There are 5 ways to turn a row about zero (a turn may also mirror it). The second row of each pair is the first, turned, with some noise.
In the rows, 128 means zero.
Known pairs, each followed by its turn:
[205 133 145 140]
[103 132  50 125] : vos

[132 118  64 164]
[151 131  59 140] : zoli

[156 109 171 114]
[123 112  95  84] : vos

[159 131 129 118]
[139 123 150 143] : Duge

[103 171 135  98]
[159 110 175 137] : zoli

[120  98 138 124]
[132 138 101 146] : Duge

[146 136 173 122]
[101 119 158 101] : zoli

[140 173 102 136]
[122 100 164  97] : Duge

[123 124  63 108]
[160  76 107 101] : Duge

[ 98 104 133 177]
[191 129 131 133] : vos

[ 99 150 121 127]
[134 127 147 103] : muz

[119 139 134 131]
[135 133 134 121] : zoli

[175 105 117  88]
[ 74 113 101 154] : muz

[181  92 132  98]
[ 61 101 118 141] : zoli

[ 91 127 138 112]
[131 131 165 110] : vos

[205 104 126  85]
[102 120 120  39] : kufir

[161 138 152 109]
[112 134  88 118] : muz

[105 123 147 162]
[171 141 128 117] : vos

[130 129 140 133]
[129 125 119 132] : kufir

[121  94 121 132]
[128 122  96 143] : Duge

[139 141 119 165]
[ 98 137 120 152] : kufir

[122 140 128 135]
[135 139 135 120] : muz

[120  90 128 150]
[155 118 136 163] : muz

[109 127  70 122]
[130 147 186 137] : kufir

[ 65  85  88 101]
[173 104 202 143] : kufir

New pairs, each followed by its turn:
[129 156 127  80]
[ 78 139 150 116] : vos

[143 125 145  99]
[102 119 124 103] : vos

[110 114  97 138]
[126 105  98 117] : Duge

[107 119  88 126]
[136  95 100 109] : Duge

[112 121 157 136]
[121 156 144 122] : zoli

[ 98 117 122 109]
[143 140 101 113] : Duge

[137 132 132 103]
[141 136 124 107] : kufir

[117 205 127 153]
[133 184 144  69] : muz

[128 118 144 116]
[132 109 116 129] : muz

[157  69 154  95]
[131  71 121  73] : kufir

[122 110 205 164]
[ 98 182 157  75] : zoli

[116 106 154 134]
[151 113 124 105] : vos

[129 124 115  51]
[206 132 127 119] : Duge

[103 157 180 148]
[ 92 181 140 112] : Duge

[111  56 116  95]
[127  63 133 172] : muz

[136 153 134 119]
[110 149 123 123] : vos

[144 125 148 162]
[ 93 130 136 151] : Duge

[190 183 174 121]
[107  70 163  62] : zoli

[110 148 134 127]
[134 127 136 105] : muz

[122 153 147  51]
[121  88 194 162] : zoli

[136 182 132 191]
[ 88 169  92 180] : kufir

[ 99 104 138  87]
[176 105 141 113] : kufir

[119 148 171  82]
[118 116 190 133] : zoli

[176 126 104 165]
[ 65 136 130 123] : kufir

[190 127 149 132]
[126 123 173 173] : Duge

[129 111 125 111]
[120 111 128 135] : muz

[ 69  92 132 117]
[131 180 142 170] : zoli

[120 101  79 184]
[175 114 124 188] : vos

[ 83 113 119 151]
[151 172 120 141] : zoli

[130 127 181 120]
[127 176 141 148] : Duge

[138 198 114 128]
[123 196 111 136] : kufir

[ 99 205 128 125]
[124 156 148  52] : muz

[197 113 146  98]
[ 81  96  73 110] : vos

[148 120 140 156]
[143 152 110 150] : muz

[120 150 145 125]
[131 134 119 101] : muz

[125 180 130  77]
[169 182 114 103] : kufir

[172 126 171 118]
[ 80 110 148  97] : zoli

[119 167 111 142]
[128 156 153 104] : muz

[144 138  69 142]
[128  68 132 110] : Duge

[114 176 131 156]
[124 168 108 169] : kufir

[205 112  92 202]
[147 117  40 195] : vos

[205 192 110 159]
[ 93 180  53 173] : vos

[ 90 129 147 155]
[175 128 141 116] : muz

[136 113 156 125]
[ 97 141 143 120] : zoli

[171 119  69 143]
[128  57 138 143] : Duge

[115 100 131 132]
[130 100 140 133] : kufir

[135 138 118 146]
[109 142 129 137] : kufir

[116 205 118 133]
[115 165 151  65] : muz

[128 136 112  71]
[ 77 112 158 122] : vos

[ 91 138 117 119]
[137 111 159 109] : muz

[117  90  51 205]
[150 167 206 201] : muz

[138 103 194 100]
[146  87  68 124] : muz

[123 152 138  51]
[125  82 190 166] : zoli

